The first 4 rows are patterns. Each new row is the sum of 2 different patterns, raised or lowered, with some noise. Before adding, each is slid sideways (what falls off one end comes back at the other) and multiplied by a number that may be negative. Names go in the order of the patterns.
Known rows, each followed by the names of its patterns:
[-12  -3   6  -7  -7  -3 -16  -3 -15   3  13  14  -9   7   7  -1  -5 -10
   0 -14  -9  -3  -8 -15  -2  16   1  11   1   3   6   2  17  -4  -8 -16
   4  -7   8 -12  17  -5   1 -16  15   1  -8]	K
[ -6  -8 -13  -6  -5  -4   2  14  -9  -5  12  17  -2  -3  16   2 -16   9
  16   7   6  -8   6  15 -15 -10  -4  17  -1   2   7   0  16 -18 -15  18
  -3  -2  11  12 -12  -4 -17   9   1 -10  -2]	P
[-12  13  17 -13  -8  11   6  -1  10  -9 -17  10   9   4   5   6 -12  -9
 -10  -9  10 -15 -14  16  13  -5  -4  10 -15   9  -9  -9 -12   0  15   2
  -5   4  18 -13   7  -4  -6 -11  10   9   7]	Y
[ -5  -3 -11  -2   5   0 -13  16  -2   3 -14  -3  17   3  -7  -3   7  12
  -9 -17 -16  18   9  -2  -2 -17   0   7  15  -6   1 -18  14  -4 -17   7
  -8   4  -5  -3  17   8 -12 -12   3   9  11]	H

New rows, each followed by the names of its patterns:
[  8 -21 -28 -12 -20 -19 -29 -25 -15 -37 -24  -2  -5 -19  -7 -18 -11 -40
 -15 -11 -10 -42 -10  -4 -12 -18 -23 -17  -5  -4  -7 -19  -3 -23 -33 -24
  -3 -18 -19 -24  -2   1 -27 -12  -6 -12 -15]	K Y
[  9   8  10  10  16  26  -5   9  34  11  23   1  25  26 -12  -2  30  27
   8  10  -4   4  20  27  16  11  16  17  -8   8   4  31   5 -12  19  27
  12   3   7  10  33  21  -9  -3  14  23  30]	Y H
[-15   5 -11  17 -16  -9  -5  16 -15  -8  -2  13  11   2  -7  -3   1  13
  11  12  -9 -22 -11   5   2 -19   0  12   2   2   8   8   2  -5   6   7
 -10  -4 -18 -10  -2  -7   3 -16  -2   4  19]	K H
[16 -2 39 32 11 21 15 31 46 27 19 20 14 13 30 40 47 28 33 25 42 44 18 24
 36 34 20 38  8 41 38 27 14 15 27 18 20 23 30  9 24 27 42 12  7 32 44]	P Y
[-14  -4  12   9 -10   3  -1  -4 -25 -15 -27   5   2  -4  -1 -21   5   8
   9  -5   6 -22  -5 -10 -31   0 -16  -7 -12 -22  13   7  -6 -20   2  -4
  14 -23  -5 -16   4 -13  -8 -13  17  -6  -8]	K H
[-18   1 -18 -32  10  21   1 -10  -2  -2  -5  -2  -3  10   4 -35   3  -8
  -7 -27  24  -5  13 -27   9   7  -9  -9   1  14  -4  -4  -3 -21 -20  -9
   3  -4  -6 -10   5 -12  -7   7 -22 -19 -23]	K P
[  3   8 -12 -22 -17 -18  -7 -11 -23   0 -22  -5 -15  -2  -1  -3 -19  -5
 -14   3 -17 -11 -31   3   2  -4  -9 -26  -6   0   3  -3  -7 -12   0 -20
 -30   1 -20 -12 -12  -9   8  -4 -10 -12  -6]	K H
[-18  -1   8   9 -19   7   3 -13   1  14  -4 -12  -7  -5 -16   9  -2  11
  18   3   8  19  -7 -11   2  -3  -6   4 -12   6   3   0   0   1   0  13
  -2 -12  16  -4  16   3   5 -18  -3 -10  16]	K Y
[-10  -4  10  -7  28  -7   4  -4   0  21  11   5   2  12  15  -9 -26  -7
  21   1 -15   1 -12 -12   6  27 -11 -11 -20   9   3 -19  -4   6  13   1
 -15  17   7 -15  -9  -9  23  23 -17   0  -7]	P H
[ -2   1  24  31  -7   5   9  20  -7  18  -1   5   2  12  16  19  13  -7
   5   4   3  26  -2   7  18   7  -8  10   9 -11  14   4   7  -2  17  25
  10   9  21  23 -16  12  -5   0  -5  10  12]	K Y
[ -4 -15  16  -1  -8  24  -8   7  12  17  21  11   7  -3  -3  23  30   8
   8 -10  10  23  -6 -14  18  19   9  -5   9  23  23 -14  -9  27  15  -3
   0   1  12  11 -10  13  -8  -2  12  16  -6]	P H
[-12   2  -5   2   2 -12  13  22 -24 -16  12  14 -11   8   4   7  -8  16
  10  -9   2  -3   0  -5  -4 -16  -1  17   7  -9  -3  -8  20 -28 -30  24
   3 -13   1   9 -21   1  -1  -4  -9 -13  -7]	P Y
[ -8  20   8   1   3  -2  20   4 -25 -22  16   8  -9   8 -20   5  11  18
  -5 -11 -16  13  -7 -26  14 -11   5   0   5   4  -1 -14  -1  -9  -6  17
   0 -12 -13  -2  -5   6   0   3  -9  -1 -14]	Y H
[ 20   9  -2  -9  -2  14  -8 -21   5   1   0  -7  -4   3   4 -20  -6  12
  19   4   3   5  -7  -3  -1   1 -20   7  -3  -2 -20  -2  26   5   5   0
  10  15  -4   1 -14  10  -3   3  -5  -7  -8]	K H
[  1  -2 -12   7  -2  -6  -6  -3  -9  -6  -7  -7 -15   1  -5 -10   5   5
  -1 -23 -17   3 -10   1   8   9  -8 -15  -6   9 -15 -19  -4  -6 -16  -4
 -14  -3  -2   3   3 -20  -9   5   2 -17   1]	P Y
[  7   0   5 -10 -15   1   4   0  16  14 -12   1  18   3   7  -2 -15   5
   2   5  11  -5  11  15  -7  23   8  -9 -13  15  18  18  -8  15  11  -8
   1  14   0  15  12   0 -20  12  25   9   4]	Y H
[ -1   0   5 -13  -4  -7  -7 -11 -12  -2  -4 -14  -7  -1  -1  -5   7   8
   6 -12   5  11   2  12 -10  -4  -4  -9 -13   0   0   9  -6   2 -13  18
 -14 -18   0  -6   0  -2   1 -12 -17 -16  -8]	K P
[ 15  27  22  12   0  -5  10   4 -11  16  17   3  11  10  10  24  27   6
  14   8  -6   4  12  17  16  13   0  11  26   1  10  10  18  -4  32 -11
  22  17  31  -1  -5  13  23   7 -11  26   9]	K Y
[ -8  -4   1   1  15   7 -27   7   1   6 -22  14  18   9  -1  -4  13   5
  -9   1  21  16   3  -3 -12  -7  10  12  -8 -18   3  14 -26   0  12   4
 -11 -20  -8  12  -2 -18   3  16  18   0 -13]	P H
[-29  -5 -36 -23 -23  -9 -29 -12 -32 -29  -6   3 -26 -32 -17 -18 -22   3
 -11   0 -16 -38 -20  -2 -39 -36 -16 -14 -20  -8 -15  -6 -10  -4  -8 -30
 -35 -16 -31 -35 -13 -30 -18 -28  -9 -22 -15]	K Y
[-30 -16 -14 -15 -39  -4 -14  11 -20 -29 -10  -8  -8 -14 -13  -3   2   1
 -31 -35  -6 -10 -13 -29 -20 -24 -25 -18  12 -34 -27  -9 -26  -4 -25 -24
   0 -20 -18 -21  -6 -20 -29 -23 -25   2   6]	P H
[ -7 -11 -28  -6 -17 -17 -11  -6 -26   1 -13 -39 -17 -29 -19 -10 -30 -12
   7 -13 -28 -15   2 -18 -11 -23 -31 -26 -10  -2 -24  -6 -11   4 -37 -11
  -5 -17 -28  -8  -1   1 -32 -16 -13 -11 -13]	Y H
[ 17   9   5   0  19  19  -3  -7  -1  20  -2   0  -7 -13   1   4  14 -15
   6  -7  27  -4  -7   4   5  -7   2  -1  28  -2  -9  -2  14  13   8   3
   6  -5  13  10  14 -11   7  -9  12 -16  -5]	K H
[  3   8 -21   8  -3 -16 -21   6   5  -9 -13  16   3 -22 -14   1   7  -7
  -5  -1  -9   7  -8   1  -2  -4 -12 -20   1   1  -8 -13 -12   2  -1   2
  -3  15 -20   3  -3  -7  -7   2  16   2  -3]	P Y
[ -7 -16   9  21 -22 -27  20  14  -6  -2  -8   7   2  12 -16   3  13 -13
  -3 -16   2 -19  16  10  28 -18  -9   3  14  -7  -9  26  15  -6  -1  -2
 -24  18  21 -23 -25  -1  -2 -21  10  26  -1]	P Y
[ 12 -22 -12   7   3 -10 -13  -7  12   4  -5 -12 -34   0   3  -8 -28  -6
 -18 -14 -14  -5 -11 -29 -11 -17  -3  -1 -16  -2  -7  -1 -17   2 -13 -16
 -16 -24  14   6 -36   6  -8 -16 -31   2  10]	P H
[ -1 -17 -11  23  -1  -9   8  22 -15   2   8  -6 -26   7  24   7   0  -6
  18   3 -12 -15 -11   7   5   6  11 -11  23  -6 -27  10   4   1   8  18
 -20 -18 -11  13   2  -7   0 -15 -17 -22 -14]	P Y
[  5 -10  -7  11  12  -7   3  -4  -4 -12  16   2  -3 -21  12   7  -8 -17
  17  -1  -2  -4  -1 -16   1  -3  -1   5  -2 -16 -12 -21 -12  -4 -14  -6
  19   3  -1  -1   6 -17  -1 -10 -19 -19  -4]	K Y
[ -2 -22  13   8 -15 -25   7   5 -14 -12 -28  16  12 -10   0  -7 -14  -3
  -7   1   8   1  -2 -10  -5   6   5   2  -8   8  15   9 -32  -3   1 -13
  -4  -2  -8 -31  -1  10   3 -30  -7   6  -4]	P H
[ -2  12  18 -13   0   5 -17  10  18  13  -3   3 -24  -2  -8 -15   8 -18
 -19   7   9  -8  -7  11  -3   2 -12   2   1   0  13  14  -2  -7  24   0
  13   1 -10  -5  22  -1  -1 -14  26  17 -11]	P Y
[  5  28 -13 -15  -7   9  -4  -2  11   8  11   2   8  -7   9   9   0 -17
 -16   0 -28  -6  10 -17 -19 -25  -4  13   6 -20  18   0  12 -34   3  -5
   5 -16 -18  22  23 -17  -6   6  -6 -12  25]	K P
[ 13   1 -21  16  -3  12  11  -4  -9   4  -8   2  -8   3  14  11 -18 -14
  -1   0  13   4   6 -17   4  10  29 -12   3  27  -4  -3   5  16  10  -9
 -10  16  22 -12 -13 -11  18   4  11   8  -2]	P H
[  3  11 -29   0   3  14 -19 -12  12  21  13 -20  -2   5   3  26   2   6
 -15  -8 -14  19 -20  -5  12  -3  12  -5  13   8 -12  -2  20   9 -18  -9
 -20   1  -2   1  -1 -20   3  16   0  -4   3]	K H
[ 20   5  22  -5  26  16 -10  -1   3   9 -14 -12  11  15   7 -11  13   9
  18  23  10   5  -5  27   3  15 -22  13  16   6   2  19   6  10 -24  13
  19   9  -7  -5   1   4   2  14  -7  -1  -7]	K H
[ 14   3  -1 -22   3   2 -11  -3 -14   4   1 -14  -2 -22  -3 -15 -11   4
  18  -4   2  -3 -10  -4 -10   4 -15 -14  -5  -2 -26  -3  10   7   9 -12
  -2   7   0   8 -14  -4  -7  11 -20  -1 -12]	K H
[-12  -4  12 -15 -34 -17  18   4  -7 -15 -21   0 -11   0 -17   2 -26   6
  -8 -24   8 -28 -14  -2 -13   5   6 -12 -27  -9 -10   8 -13 -17 -20 -14
  -9 -17 -25   3 -12  -4 -13 -17   4   2  -5]	P H
[-16   2 -15 -16 -15   6  11 -25  -5   7 -11 -24  -2   0  16  -7  -9   2
 -10  -3   5   6  -9   9  -3  -6 -28   2   9 -15 -25  -5   2 -12 -13  -1
 -25  -9  -6 -12   0 -22 -20  13  13  -5 -21]	P H
[  9   1  16  14   7 -17  23  22 -18 -17  15  11 -11  11  10 -19   0   5
   2  14   4 -19  10   5   0  -3  -9 -10  11  15 -13  16  25 -24  13  -1
 -13 -17  14  21  20  -8   6  28  -5  14   7]	P Y
[ 8 32  1 21 28 39 -1 10 27 35 29 10 23 18 21 37 22 23 26  7  9 18 10 22
 22 18 26 24 39 21 10 16 43 26  3 18 -1 18 20 23 14  4 12 34 30  5 29]	K H
[-36  -6 -26 -27   8 -16 -12 -11   1  -8   2 -27 -28 -19   6   7 -10 -25
  -9   2 -20 -20 -13   9 -14   0 -34 -31  13   0 -14 -10   1 -13 -28 -36
 -34  13 -17 -27   3 -15 -17  -9  10 -31  -3]	Y H
[ -9  36   8  36  11  21  20   1  14  23  20   2  28   9  13   3  30   7
  -8 -10  23   3 -18  21  34  -8  -9   6  -3  26  20 -12  19  18  12 -10
  23  18  14  19 -12  42  38 -20   3  17   4]	P Y
[ -5 -20   4  -5   1 -11  -3   0  -5  -6 -15  -7 -19 -19 -22 -11 -19 -20
  -7  -8   2 -20  -9   6 -15  -7 -18 -20 -18 -11 -27   7 -13   7 -27  -9
 -25  -2  -9 -27  -8  -2 -18 -15 -15 -21 -33]	K P
[ -6   3  -9   5  13   2 -13  -2   0   4 -16 -18  11  -3 -11  -5   0 -22
   4   6  -7  -1   0  12   5  -3  16   8 -16  -8   1 -11  -2  -4  18   0
  -8  -5  22  -9 -13  -2   2   4   0 -13 -15]	K Y
[-12 -20  -6   9   7 -10  -1  12 -10  -5  -1  17  -8 -10   9  -1 -27   0
   0 -23 -14   9  -8 -26  -8   8 -18 -12  -5  -4   9 -18  -9  20  -6  -9
 -18  -1 -12  -1 -11 -14  19  19 -22 -12  -4]	P Y
[18 20 31 21 25 12 15 23 11 17 35 24 32 19 33  2 28 29 19 10 22 39 34 14
 15 26 26 35 19 18  4 31 35 39 12 34 23 24 15 21 33 19 35 13  9 43 36]	Y H
[ 18 -17 -18 -11   3 -29 -12 -36   8 -15 -21 -24  -8 -19 -29 -26 -19 -13
 -13  -2 -22 -27  -2  -5 -12  -6  13 -15 -23   2   4  -7 -13 -19 -14  -3
 -29 -26 -25   4  -2 -10   3 -11   6 -25 -26]	K P
[  6   7  26  11  -8 -17  11   2  -8  15   9   8   1  -8  15  15  -6   7
   2   6   8  34  -3  11  28  18  -9   1  18  16   7 -16  22  13  -4   3
  12  12  -3   2  23  -6   4   2   0  13  -2]	P Y
[ -1   6  13  14  -7   6  15  16  14   4  23   2 -17  -1  20   1   1  -1
  10  20  -7   5   7  15   8  15   9  -9  12 -16  -8  12  -3   1  -2  14
   1  11 -11  14  -2   5 -11   3  -3   5 -12]	K P
[  7  -4 -13  -5 -22   6   1  -6 -14 -18   0   0  13 -16  16  -1  -2 -17
   4  -9   5 -10   0  16   4   1  -2   6   8   6  22   6  17  -2 -16 -25
  12  -7 -17 -12   3   9 -11  10  17  -5  -4]	K P
[ 12  -2   8   5   8   2 -20 -15  11   0 -19  27   1  12  -3  13   0 -18
  -1  -7  11  -4   0  -3   7  -2   2   1  -3   8   5 -12  -7  16  13  -3
   5   7  -4  13  16 -19   0   1 -12 -17  13]	P Y
[-13  12   2 -15 -19  -1 -29  -8 -17 -21 -28 -10  16  -5  -3  -5   9 -14
  -2   3 -16 -22 -12   3  -8 -10  -7  19 -21 -14 -11   8  -7  -6 -24 -23
   6  -5 -10  -6 -16 -19 -26 -14  -5  10 -27]	K Y
[23  6 14 33  9  0 10 20 17 10  7 15 15  9 13 14 25  2 -2 20 17 23 -8  6
 24 18 11  1 35 17  7 11 10 -1  5 33 19 25 11 26 14 20 15 17 18 26 24]	P Y
[-22 -22   1 -13  -7 -24   7  -6 -11 -11 -22   0 -40 -34  -1 -22 -28  -5
  13 -22  -5 -26  -3  -6 -19   2 -21 -26 -37 -13 -23  -9 -22  16 -25 -15
 -19  14 -14 -22 -11 -14 -19 -12  -7 -10 -24]	K P
[24 22  8 36 20 23 27 34 13  2 14 18  9  6 22 22 -1 17 23 22 21 33  7 21
  4 19 14 36 14 24 29 20 30 24 13 15 23 32 14 38 11 14 14 31 14  4 18]	K Y
[-13  17  12  29  -7  -3  19   3   9 -12  19   4  -5   4  24   8  -3  -8
   4   0  -4  25  13  -7   2  17 -15  14  16  10   2 -11  -1   6  17   7
   3  21  13  31   2 -14  -2  10  23  -1  11]	Y H
[-12 -12   9  20   7 -17  18  21  -3   5  13   7  20  25  -1  -4  -9   8
   3   8   2  17  18 -15  19  32 -17 -18   5   5   3  15 -14  26  23  20
  -7  -8   3   5   2 -23  33  11  -5  14  17]	P Y
[  8  -9 -16  12  22 -20 -19 -15  18  -1   8   7  -6  14 -11 -30  17  -6
   6  11  -3 -16  -2 -17   0 -11  -6   8   4 -24 -22  -7  -6   6   1   7
 -22  -3  10  28 -16  -3  26  -6 -12   4  17]	P H
[ 10   4 -11  29  -6  -1  -5  17 -11   1 -13  28 -13 -12   2  22  -6 -10
  -7  -9  16  12 -12  -8 -15  -5 -15  15  22  24   3   0  23  15 -16 -17
   7  -6 -14  14 -13  -2   9  28   3   0   2]	K Y
[-21 -11 -31  -5   8  14 -17  -1 -15   3 -13 -26  -1 -23 -10 -13 -15  -5
  -2  -4 -15   3   2   5  -6  -8  -3 -12  -8 -19 -13   0  -3 -13  -5 -13
   6 -16   0  -9  -7  -8 -16 -15 -24   2  -2]	K H
[ 30  -6 -10   1  11   7   8 -11 -19  -1   1  30 -10   2  22   8   0   3
   4   1 -22   1  19  18  -9   3   4  -3  -1  20   8  -4   9   9 -26  11
   5  18   8 -11 -10   2  -3 -12  -2  -1   7]	Y H
[ -6   1   8  10 -21 -27   4  11 -13 -32  -4  -6   1  11   8 -20 -14   1
  -8 -17 -25  21   6 -32 -14   1 -13  -3   0  -7   3   7 -27 -20   9   5
  22   4 -22  -4  15 -22  -1 -14   3   2   3]	Y H
[-2  6  5 31  9 19 -2 19 27 17  9  2 -1 15 -2  4 35 22 10 25 29  7  5  2
 24 -7 -5 22 13 -6 10 29  7 32 29 10 14 13 25  7 17  8 26 16 15 16 40]	K Y
[-19 -12  -2   2  22  -6  -9  -4  14  -2  11  -3   5   3  -1  15  -1   7
  -3 -11   2  -1   2  -6   2 -10   4   6   7  11 -16 -11  21 -15   0   4
  19  -6 -16 -15  10   2 -12 -12   3   7   4]	P H
